Every row belongs to one group in each of 4 separate groupings. Each group adds its own fixed numbers to the row, and there is some noise. The rows also spread widely along 11 directions, which tell nothing about the answers.
Known rows, each followed by its group in each grouping:
[-13   7  -9  -1   0  -5 -10  -2  -5  -8   2 -10  -7   4  16  10  -2  14
  -3  -1   4  15 -14 -24   4] : K168 K572 K132 J
[ -1   9  18  -3   3  19 -12  13  -4   7   7  -9  -8   2 -10  -3  13  14
 -12   7  20  22 -11   2 -11] : K906 K572 K132 A
[ 13  -3  -5   3  -1  -7  -3   1   4 -23  -3 -22 -16  10  12  14 -23  12
  -6  14  17  12  16 -12   3] : K364 K468 K429 F
[ -7 -11   8  12  -3  -9  -3   8  -5 -14  -9 -11 -14  23  17  -2  -8  -1
   6  11 -20   5   9  -6  -3] : K168 K468 K705 V
[ 11  -8  -1 -16 -16   7 -10 -12  -1   9  -2   5   1   4  17  -1  -9  -5
  -6   6 -11  12  17  23   2] : K906 K307 K429 J
[-12   9  -5   2  -5  -4  -7   1  -7 -16  24   2 -12  13  15  15   4  12
   2  -7   0   6  14   1  -3] : K223 K307 K705 F
[ 12   2   3   1  -8  14  -7 -19   3   5 -25  -9   1   4 -12  -2 -29 -10
   4   7   1  -6   0   0  -6] : K364 K967 K429 A
[  6   2   9  -7  -4  20 -18  -8   6  25  -8 -11  -7  -6 -17  -4   1   1
  -7  -5  15  -1 -17   8  -3] : K830 K967 K132 W
[-11  14  -4  -9  -3   9 -10  -4  -6   3  27  20  12  -2   1   8  11   5
  -3  -6   1   9  13  19 -17] : K830 K468 K705 W
[ -9  -2  15   4  -2   5  -2   4  -1  -2  -6  -1 -23  21  11  -5  -3   1
  13  20 -17  13  -1   1   3] : K223 K967 K132 V
[  2  16 -14 -10  -7   3 -12 -10  -9 -10   5   2  11   2  14  11   3  12
  -5  -7  11  16  -5  -9  -5] : K364 K307 K429 W
[-10   6   8  12  -1   7 -25  -3   3  -1  -8 -22  -7   4 -15   6  -7   4
  -4   0   4 -13   3  -4 -29] : K830 K468 K132 W
[-11  -3 -12  -2  -2  -4   2   5   5 -10  18   1 -10 -16  11   9 -15  13
   7  -1   9  12  11  -5  16] : K830 K307 K132 A
[ -4  16  -8 -10  12 -12   0  -4  -5   3  15  17 -21  14  -1   4  23  -7
  15  -3  -4  -5 -10   5  16] : K364 K967 K132 F
[ 20 -12   3 -13  -1  -5  -4   2   0   9  -4  -8   0   0   5  -8   1   4
 -11  -3  13   8  -3   5   7] : K906 K468 K705 J
[-27  -9  -6 -13  12 -11  -5   4   4  18  18  12 -11  -3   3  -3  18 -14
   3  -2 -21 -10  13  17  10] : K168 K468 K429 F
[-31   8 -18  -4   1  -5  -7 -13  -7  -7  14  10  -2   5  25  11  -7   2
   7  10 -18  13   1 -12   2] : K830 K572 K132 F
[ -2 -19   9 -10  -8  -1  -9  -8  -1  11 -11  -3   1  10  13 -14  -3 -15
  -4   8 -26  -5   7  10  -4] : K906 K967 K132 A
[ -9  24  -8   1  -6  19  -9 -12  -5  -3   6   1  18 -10 -10  12 -12  16
  -2 -16  23   9 -15 -19 -16] : K223 K967 K705 W
[  4   2   4  -3   4  -5  -2  11  -2   2  13   7 -18   6  -5  -3  20   1
  10  -7   1  -2  -4   7  11] : K223 K468 K132 F
[  9  -9   7  -6 -11   4   5   3  -7  -2   0  18  23  -1   8 -12  -6  -6
   7   7 -18  11  13   6  -9] : K906 K967 K132 A
[ 15  -2   2  -6   1   1   2  -8   3  18  -5   5 -23  11 -15  -7  -4 -17
  16  -3  -4 -15  -9  18  16] : K223 K572 K705 F
[-17  -3   7  -3   7   3 -21 -13  10  22  -8  -7  -1   2 -16  -6   2 -17
  -2  -1 -18 -26  11  11 -20] : K223 K967 K132 V
[-10  -5   8  11 -19   7 -17  -2  -5   2  -7  -9   7  -1  -4  -2  -4  -7
  -3 -18 -15 -16   9   1 -19] : K364 K307 K429 F
[-15  -2  -7   4  -4  -7 -13  -9 -13  -5  -2   0  18   2   6   0   0  -3
   0 -16 -13 -13  -4 -10 -15] : K830 K468 K705 A
[-17 -10  13 -12   8  -2 -15   0  -4  19   7  -2  -4  14   2 -10  20 -13
 -10   1 -18  -9   5  21 -14] : K906 K572 K705 A
[  3   4 -11  -7  -9  -4  -9  -1  -7 -15  16   0  -3   4  17   9   6  12
  -2 -11   6   9   4  -4   6] : K223 K307 K132 A
[ 17 -13  16   3  -4  -9   0  29  -1  -6   8 -11 -35  13   2  -5  24   7
   3  -9   5   2  -9   9  12] : K906 K468 K132 W
[ 15   5  10  12  -2   1  -4   9   1  -8  -7 -18 -44  15 -13   8   2   6
  10  -9  15  -7 -20  -4   6] : K906 K967 K132 W
[-24   2  -4   4  22 -24  -6  12  -7  -7  19  -3   2   0   0   5  23   7
   0 -11   2 -12   0 -14 -10] : K830 K468 K705 F
[  5  15   8  16  -1   0  -6  10 -12 -23  -5 -15 -23  21   1   9   5  15
   3   1  13   9 -14 -19  -4] : K364 K468 K429 F
[-19  -3   8  -8  12  -1   1   4  -8  10   0   4   4   9  16 -16   8   4
   2  17 -11  18 -12  -9   4] : K223 K468 K705 F
[-16  21   3   0  20  -2 -17  -9  -4   2  -3  -1  -9  15 -16   1   8  -3
  10  12  -2 -12  -7  -4 -16] : K223 K468 K132 A
[ -6   4  -3 -10   8  -4   4 -10   0   6  10  17 -11  12   6  -1  -8  -9
  19  16 -15   4  17  18   8] : K223 K307 K705 F

New rows. What belongs after each?
[  0   7  12   4   3   8   7  11   5   1   8   8 -37   8 -15   2  -9  -3
  21  16  -1   8   4  18   8] : K906 K572 K132 A
[-12  -4  21  -1  14  -2  -3  16  -4   4   2  -2  12   9  -1 -13  13   6
   2  12  -7   8   1  -1 -20] : K223 K468 K705 W
[ 18  17   9   1   2  14 -11  -4  -7  -7  -4  -9 -23  22  -7  10   5  11
   0   9  25  10 -12   5  -6] : K830 K967 K429 A
[  7   4 -12   3  -4  -5 -11 -12  -3 -15  -9  -8 -18  14   8  14 -14  -1
   4   0   1  -3   9  -3  -3] : K906 K307 K429 V
[  2 -15  21  10   0  -2  -7   3   2  11 -20 -21   2  -1 -16 -11  -9  -5
  -2  -9  -4 -19  -1  -4 -21] : K906 K967 K705 J
[-10   0   7  -2  20 -12  -5  -6   5   7  -5 -13  -5   9  -7   1  -3  -1
   4   7  -1 -13   1  -6 -10] : K223 K967 K705 J
[-30  12   6   3   8  -2 -12   0 -11  -1   7  -1 -26  26  12   2  21   2
   9   9 -19   3 -18  -8  -1] : K223 K572 K132 F
[ 12   0   1   3  -1  -7   6  10  -4  -1   8   6  -2  -3 -12  -4   8   0
  14 -23   5 -11  -2   2   5] : K223 K307 K705 F
[-16   5  10   5  -5   6 -15   1 -17  -7   3  -6 -15  24  19   5  19   6
  -7  -2  -9  10 -11  -6 -12] : K906 K967 K429 F
[ -9   3   4  -7   8  -6 -10  -9  -8  -1   0   6 -13  28  10  -3   7 -14
   9  21 -26  -1   5  11 -10] : K906 K572 K132 A
[ 17  12 -19  11 -12  -8  -1  -1  -7 -28   7   3  -9   0  -7  21  -8   4
  14 -29  13 -12   5  -8   3] : K168 K307 K429 A
[  5  10   3   4 -14  -1 -11   5  -9 -15  18   5 -15  19   3  13  26   5
   6 -22  -4  -6  -4   7  -6] : K223 K967 K132 W
[-15 -12  -7 -10   2 -10  -2   4   1   6  13  12  12 -10  11  -9   8  -3
   4  -5 -18  -1   9  -1   6] : K223 K468 K132 F
[ -2   9   9   3  19  -8   6  14   3  10  -3   2 -40   1 -19  -7   8   2
  23   4   9   0 -26  -3  22] : K906 K468 K132 J
[ -9 -12  -2 -13  -5   9  -7 -13   9  30  -1   5   7 -18  -6 -10 -15 -12
   3  -5  -9  -6   5  20   3] : K830 K307 K705 W
[-13  -7  -2  -7  10  -7 -24 -12  -3   8 -10 -20  -6  17   9   0   7 -10
 -14   4  -9 -13  -2  -4 -15] : K906 K572 K429 F
[-19 -10  -3  -7  14 -16  14   4  -5   3  10  18   1   4  16  -8   1  -9
  16   8 -23   4   5  -2   9] : K906 K967 K705 F
[-14  17   0  -6   0   8  -9  -4 -11  11  11  17 -18   8   3  -2  19   0
   8  -3  -6  10 -14   8   8] : K906 K307 K132 F
[ 12  -3  -4  14  -2 -17 -13  12  -1 -23   2 -23 -23   7  -7  18  12   9
   0 -26  18 -22  -5 -10  -6] : K830 K468 K429 W
[-17   0   4   1  22 -16 -11   8   3  -3   8 -16 -13   7  -3   5  10   4
  -4   3   7  -8  13  -2 -15] : K906 K307 K705 V
[ -7   0  -3   7  -1   1   9  17   6   5  20  17 -16 -25 -23   4   0  -2
  15 -26   7 -10   5   9  13] : K906 K468 K429 F
[  2 -21  20   1  10  -6   5  20   2   2 -13 -20  -8   2   7 -16  -2   7
  -3  16   2  13  -7 -16   3] : K906 K967 K132 F
[  5 -18  -4  -7  -6  -2   0   1   1   8  -8  -5  -5  -7   8 -10  -9  -2
   3  -1  -2   5 -16  -7  19] : K830 K572 K132 A
[  2   0   8  -3   9   7  -5 -10  -9  12 -20   5  19   7  -5 -13   0  -6
   6  14  -6   2 -11  -5 -16] : K830 K967 K429 F
[ -4   4 -11 -10 -17  21 -15 -19  -4  19  -2   7   3 -15  -9   2  -5  -8
  -7 -28   7  -7 -19   4   6] : K906 K967 K429 A
[ -5 -23  -5 -12  15 -19  17  14  16   5   6  -1 -10 -13   8  -6  -7   0
  14   7  -3   4   1  -8  28] : K223 K967 K132 W
[  5   8   5 -10  10   5   6  16   1   2  20   8  -2 -10  -3   6  14  21
  -3  -1  28  26  -1   3   4] : K906 K967 K429 J
[ 20 -18 -13 -19  -8  -5  -6  -6   0   6  -3  -3   1   0  18  -7   0  -3
  -9  -7   3   4  -3   3  21] : K223 K468 K429 F
[ -2  16   4  14  -4  10  -9  -2  -9 -14 -12   3  27  -1 -16   3 -12   5
  11  -5   0  -4  -2 -18 -37] : K223 K468 K429 W
[  7 -23   8  -5   5  -8  -7  10  -2  17 -16 -13   9  -8   1 -25  13  -2
  -5  -5  -3  -5 -19 -11   6] : K830 K468 K132 F
[ -9  -7  12  -1   0  -4  -2   7  -3   9  10  13 -12   7  -3  -8  20 -11
  15  -6 -23 -11   1  18   2] : K830 K967 K132 A
[-31  -4   1  10  -3  -8   2  14  -2 -13  10   2  -7  -1  14   4  -6   6
  17   3 -23   9  10 -12  -1] : K168 K307 K132 W
[ 17  19   1   7   0   7  -3 -14  -8  -9 -14   4  -4  18  -9   6 -15   0
  16   9   9   1  -5  -2 -12] : K830 K967 K705 V
[  2   6  17  -6 -19  29   2  12  -5  19  11  19  14 -15  -5 -11   1  13
  -3  -5   8  35  -5  15   2] : K168 K468 K705 J
[ -6  -6 -12  -9   9 -18  -9  -7   3  -2  10   1 -21  15   8   8   6 -12
   6   2 -14 -18  18  14   7] : K223 K468 K429 F
[ 16  -9  10 -11 -17  15  -6  -1   3  14  -4  -3   8  -3   3  -6  -9   1
 -10   4   2  17   8  16  -3] : K364 K572 K429 J
[ 15 -12   3 -18  -3  -3   1   7   7  17  14  13 -18   5  -4  -7  18 -13
  10  -5 -11  -6   3  32  18] : K223 K572 K132 W
[ 20   6  -3  -2 -25  13 -14  -4 -13  -4  -1  -4  -3   6  11  -1   7  12
  -5 -22  12  11 -20  -8   9] : K223 K307 K132 F
[ 21   2   0  -4  -5   2  -1  -6  -6 -12  -6   5  -5  20   9   7  -7   1
  11  13   1  10   4   7  -5] : K830 K967 K429 W
[ -8  -2 -10 -19   8  -5   3 -12  -5   3  10  12  -9  13  27   2  -5  -4
   1  18  -9  18   5   5  15] : K906 K967 K705 F
[ 34  -8  26   1 -10   9   1  17 -11  11  -4   4   5  11 -17 -19  17  -5
   2 -10   2   0  -4  20 -12] : K906 K572 K705 F
[-10   1  -4  19  -8 -12  -3   0  -2 -18  -5 -16 -14   2   3  12 -23   8
  11 -13  -3  -7   4 -20  -1] : K168 K307 K705 J
[  0  19   7  13  11 -13   2   9  -9 -18   4   9 -20  25  -9   6  10  -1
  28  12 -11  -3  10  -1 -10] : K168 K307 K132 F
[ -8   9  -1   7 -22  12  -7   5  -8 -10  19   9 -12   2   9  13   1  11
   8 -11  -4  15  -4   4  -1] : K830 K572 K132 W
[ -9  22  -8  -1  -8  14  -7  -8  -1   1  17  17 -21  -2  -5  18  -8   4
   8  -4   6  10   7  16   2] : K906 K468 K429 J
[-21  23   7  19   4   4 -12   5  -9  -8   0  -5 -20   3 -16  13   5  13
  13 -14   7  -5 -15 -15 -15] : K906 K307 K429 J
[  9   0  -8  -7 -11   3   9  -1  -3  -5  12  13 -24  10  15   8 -13  -2
  13   3  -4  17  -2  14  19] : K906 K572 K705 W
[ -2  -7  24   3   2   8  -2  22  -1  17   5  -3   2 -14 -17 -10  23  13
  -2 -17  14   4 -15   1  -6] : K830 K967 K429 J
[ 11  -3  -5  -2  11 -10  15   8  -5 -13   4   2  -1   4  12   1 -12  12
  12  14  13  21  -6 -16  13] : K830 K572 K705 F
[-22  -4  -9  -8  16  -7  -2 -12  13  24  -3   7   3 -22 -17  -5 -18 -16
  11   5 -13 -17   6   2  -1] : K906 K572 K132 J
[ 12   4   4   7  -1  11  11   5  -5   4  -9  10  22 -19 -16 -12 -20   9
  13  -1  17  13 -13 -14   0] : K830 K468 K705 F
[ -8   3 -13  -5   4 -13   3  -1  -5 -13  22  11  -1   9  14  10   0   1
   8  -3  -7   2  12  -1   2] : K223 K572 K705 F
